The groups are shells around one centre, one inside the other: the same stretched ball of 5 dimensions in 8 sizes.
In the rows, 128 means zero.
Known rows, each followed by its group:
[110 116 117 143  95 105 167 142 115 154 160 138 128 136 114 124 110 160
 109 112 133] => (6)
[147 131 122 138 107 139 124 126 131 159 118 138 119 108 133 121 120 125
 132 155 139] => (6)
[135 118 134 136  85 114 197 147 102 189 155 142 129 113 125 125 127 161
  87 117 145] => (7)
[148 143 161 109 130 159 150 130 110 141 133 138 155 147 158 127 147 117
  85 111 147] => (0)
[146 150 109 136 161 175   4  91 178  64  68 129 128 134 150 121 103  68
 203 184 119] => (7)
[118 105  95 152  85  92 173 146 109 161 156 139 115 109 100 128 115 165
 119 122 132] => (4)
[139 124  84 149 127 130  74 117 146 101 101 134 114 107 117 128 113 111
 178 163 122] => (0)
[120 127 149 119 109 125 191 146  96 154 168 139 152 156 135 127 136 152
  69  84 143] => (5)
[149 149 114 142 147 174  12  92 182  91  67 131 119 122 150 116  95  75
 203 197 123] => (2)
[159 137 125 143 124 159  68 106 162 127  80 137 122  97 147 121 104  99
 177 189 129] => (6)
[120 129 102 153 124 135  60 109 165 102 104 132 118 129 125 118  85 114
 186 167 118] => (7)
[159 136 102 141 132 154  65 111 150 116  85 135 115  99 135 125 121  95
 174 179 130] => (0)
[156 151 122 131 146 174  44 102 161 107  80 133 125 124 153 119 117  80
 171 178 132] => (1)
[149 154 119 129 149 176  35 100 163 102  84 132 123 136 151 117 116  78
 170 174 133] => (2)
[142 154 125 128 155 175  34  99 165  87  87 131 133 148 154 118 111  79
 171 165 128] => (1)
[107 123 122 128 126 119 146 137 113 104 157 134 150 165 124 130 124 140
 107  89 128] => (3)
[122 126 130 120 128 127 158 139 103 113 153 136 154 156 131 133 141 135
  93  88 135] => (3)
[134 123 110 132 129 129 124 130 119 104 128 136 139 129 126 134 132 123
 131 121 128] => (3)
[140 138 108 147 129 152  50 105 167 111  88 133 116 117 136 118  96  99
 186 182 124] => (1)
[150 129 124 142 122 146  92 115 150 122  96 137 130 104 141 126 107 111
 164 168 126] => (3)
[124 120  90 152 114 119  97 124 141 118 120 134 114 118 113 124 104 128
 163 150 123] => (6)
[140 147 113 125 162 166  41 105 153  66  92 130 139 148 146 126 124  80
 168 149 125] => (2)
[146 132 151 125 122 148 136 126 127 132 121 139 150 128 151 128 124 122
 118 131 135] => (6)
[134 158 135 112 173 181  41 103 151  62 100 129 152 178 160 123 128  74
 148 132 129] => (4)
[154 131 123 144 111 146  98 116 149 148  97 138 118  96 139 121 108 115
 159 177 133] => (1)
[100 105 136 126  93  89 241 164  74 155 200 140 156 157 113 135 136 185
  51  52 138] => (4)
[133 138 145 114 139 149 134 129 115 109 137 135 158 159 148 130 139 117
 101 102 136] => (5)
[144 140 125 125 129 150 112 124 126 132 121 136 131 133 140 124 135 111
 122 135 141] => (1)
[125 108 102 150  96 102 156 140 118 144 142 138 122 108 108 129 113 154
 131 129 128] => (5)
[104 123 129 128 118 117 158 139 111 120 163 135 149 166 125 127 120 148
  99  88 131] => (5)
[146 111 102 156 100 117 124 127 137 138 109 139 118  81 118 130 106 135
 163 164 124] => (0)
[146 139 113 127 158 160  57 109 147  66  92 132 142 135 144 132 128  85
 167 148 123] => (4)
[135 122  86 149 137 132  60 113 153  75  95 132 123 114 120 131 108 105
 190 161 114] => (7)
[123 134 141 137 121 144 101 116 151 123 120 135 140 144 145 118  94 122
 146 144 127] => (0)
[157 154 116 135 157 182   6  91 179  82  62 131 124 124 155 119 107  65
 199 194 125] => (2)
[131 114 123 144  91 112 169 140 117 164 142 140 127 109 121 127 114 154
 117 130 134] => (5)
[116 120 133 141  99 118 156 135 126 149 148 138 136 136 127 123 103 152
 117 121 131] => (3)
[117 121 142 112 118 116 208 154  78 132 181 138 163 165 129 137 154 155
  55  57 142] => (4)
[130 119 102 161 100 122  94 118 157 138 107 136 110  99 119 119  84 132
 179 176 122] => (7)
[142 160 158 106 165 186  66 106 146  83 103 132 161 174 172 123 131  79
 130 130 135] => (2)

New rows. What belongs after each?
[141 138 130 131 149 160  65 107 155  77  93 133 147 137 150 128 112  93
 167 151 121] => (7)
[135 134 164 112 109 139 195 144  95 170 160 141 154 149 148 126 144 144
  60  92 151] => (2)
[ 97 108 114 143  90  90 191 150 103 152 179 138 134 146 106 127 112 175
  95  89 131] => (7)
[141 156 124 127 155 177  32  99 164  90  88 130 131 150 154 117 113  78
 169 165 130] => (0)
[124 143 159 126 130 157 101 114 149 119 122 135 151 160 157 118 100 115
 132 134 131] => (7)
[140 125  92 150 126 134  70 114 152 102  96 134 116 105 122 126 106 110
 183 169 121] => (3)
[132 150 156 106 147 164 120 124 120 110 135 134 160 176 159 125 140 107
  95 102 141] => (3)
[152 156 166 110 149 184  89 110 142 115 103 135 155 154 173 121 130  89
 122 139 140] => (0)
[135 104 114 149  88 102 180 144 111 159 142 142 128  94 113 133 118 160
 121 129 131] => (0)
[162 161 140 116 166 193  34  97 160  84  74 132 143 141 170 122 129  63
 163 167 133] => (7)
[110 119 159 120 100 112 222 154  88 160 185 140 161 162 133 130 132 170
  54  66 142] => (2)
[126 144 146 111 151 157 110 122 125  89 132 133 162 176 152 128 134 107
 111 102 133] => (1)
[134 131 134 120 120 135 160 139 104 141 148 137 143 144 135 129 143 133
  89 103 143] => (3)
[130 128  99 138 140 136  78 118 141  82 110 132 132 133 126 130 118 108
 163 140 121] => (1)
[134 151 127 112 158 165  82 117 129  88 120 131 146 170 148 125 142  92
 122 117 137] => (4)
[153 143 126 126 132 159  96 118 134 132 106 136 128 124 145 123 133 102
 134 151 141] => (6)
[141 116 108 155  97 120 123 126 140 150 113 139 115  89 120 125 101 137
 158 166 127] => (1)
[132 129 117 125 123 131 142 136 109 129 142 136 136 139 127 130 141 129
 106 110 139] => (6)
[154 141 154 125 130 164 105 115 142 128 102 138 146 125 160 124 120 105
 135 151 135] => (0)
[112 113 137 124  97 101 224 158  80 160 187 140 151 151 119 133 140 173
  57  67 142] => (0)
[144 108 105 149  98 111 153 137 119 145 126 140 124  88 115 134 121 145
 137 143 129] => (0)
[114 113 127 143  87 103 186 145 111 169 163 140 131 129 117 124 110 167
 100 111 135] => (6)
[131 139 176 110 112 146 189 140 102 168 160 140 159 162 156 123 137 142
  60  91 150] => (7)
[124 115  86 157 119 118  82 119 151  96 109 134 119 112 112 128  96 124
 184 158 114] => (0)
[131 103  73 163  99  98 122 133 131 126 121 137 107  86  97 132 107 143
 168 154 120] => (4)
[168 132 117 141 125 154  81 112 150 124  80 138 123  85 142 128 118 100
 172 184 129] => (7)
[139 119  76 151 127 125  76 119 143  94 101 134 114 102 112 131 116 112
 181 161 120] => (4)
[139 131 129 125 116 135 152 136 109 146 139 138 136 132 134 128 139 131
 100 117 142] => (3)
[144 152 156 107 144 170 114 121 123 123 124 135 152 162 161 123 143 102
 100 117 145] => (1)
[121 119 100 147 104 114 130 133 127 141 138 136 117 123 113 123 111 142
 135 134 131] => (0)
[158 130 115 142 121 147  91 116 145 127  92 137 123  95 137 126 116 108
 164 172 130] => (3)
[133 127 121 138 101 127 144 133 123 164 137 138 121 120 127 121 119 139
 117 136 140] => (0)
[122 157 152 115 160 176  58 104 156  78 111 130 157 187 164 118 110  88
 141 129 129] => (4)
[148 120 106 144 108 126 127 129 128 143 115 139 119  95 123 128 122 129
 143 153 132] => (3)
[160 128 107 147 124 147  73 111 155 117  81 137 119  86 135 127 110 102
 183 186 125] => (0)
[141 130 133 132 103 134 153 134 117 171 136 139 126 120 134 122 127 137
 106 133 144] => (0)
[168 154 132 124 152 184  45 101 157 105  73 134 131 120 162 122 127  72
 165 178 135] => (2)
[140 159 148 106 160 180  76 111 137  95 113 132 152 174 163 122 138  85
 120 124 140] => (0)
[122 121 104 131 137 123 119 131 118  83 134 133 144 144 121 136 131 124
 133 108 123] => (7)
[151 156 120 126 160 181  24  97 165  83  78 131 131 140 155 120 118  70
 176 172 129] => (0)
[143 137  94 147 143 153  29 101 169  83  78 131 116 115 133 123 102  87
 201 184 119] => (0)
[124 144 172 119 119 155 140 124 132 149 140 137 154 166 160 116 111 129
  98 117 141] => (4)
[127 142 174 102 132 152 172 137 102 133 158 137 171 179 159 127 143 130
  63  78 145] => (2)
[126 126 155 109 114 126 211 152  81 151 175 140 162 160 138 133 154 152
  49  66 147] => (7)
[119 125 101 152 125 131  67 112 162  94 107 132 124 130 124 122  87 117
 184 160 115] => (2)
[147 159 146 105 167 184  68 109 137  84 104 132 155 168 165 125 143  78
 127 128 138] => (7)
[103 110  93 142 112  97 154 143 108 114 162 135 132 145 102 132 122 154
 117  95 126] => (4)
[154 154 146 116 151 179  73 109 145 106  96 134 145 143 163 123 131  85
 138 149 137] => (3)
[109 134 116 133 129 133 103 124 135 110 139 132 134 164 128 120 111 125
 131 119 129] => (2)
[107 134 152 127 122 137 133 126 134 121 147 135 154 173 144 120 102 135
 113 107 129] => (7)
[144 135 149 111 131 147 158 136 103 128 139 138 157 145 148 133 152 123
  86 100 143] => (2)
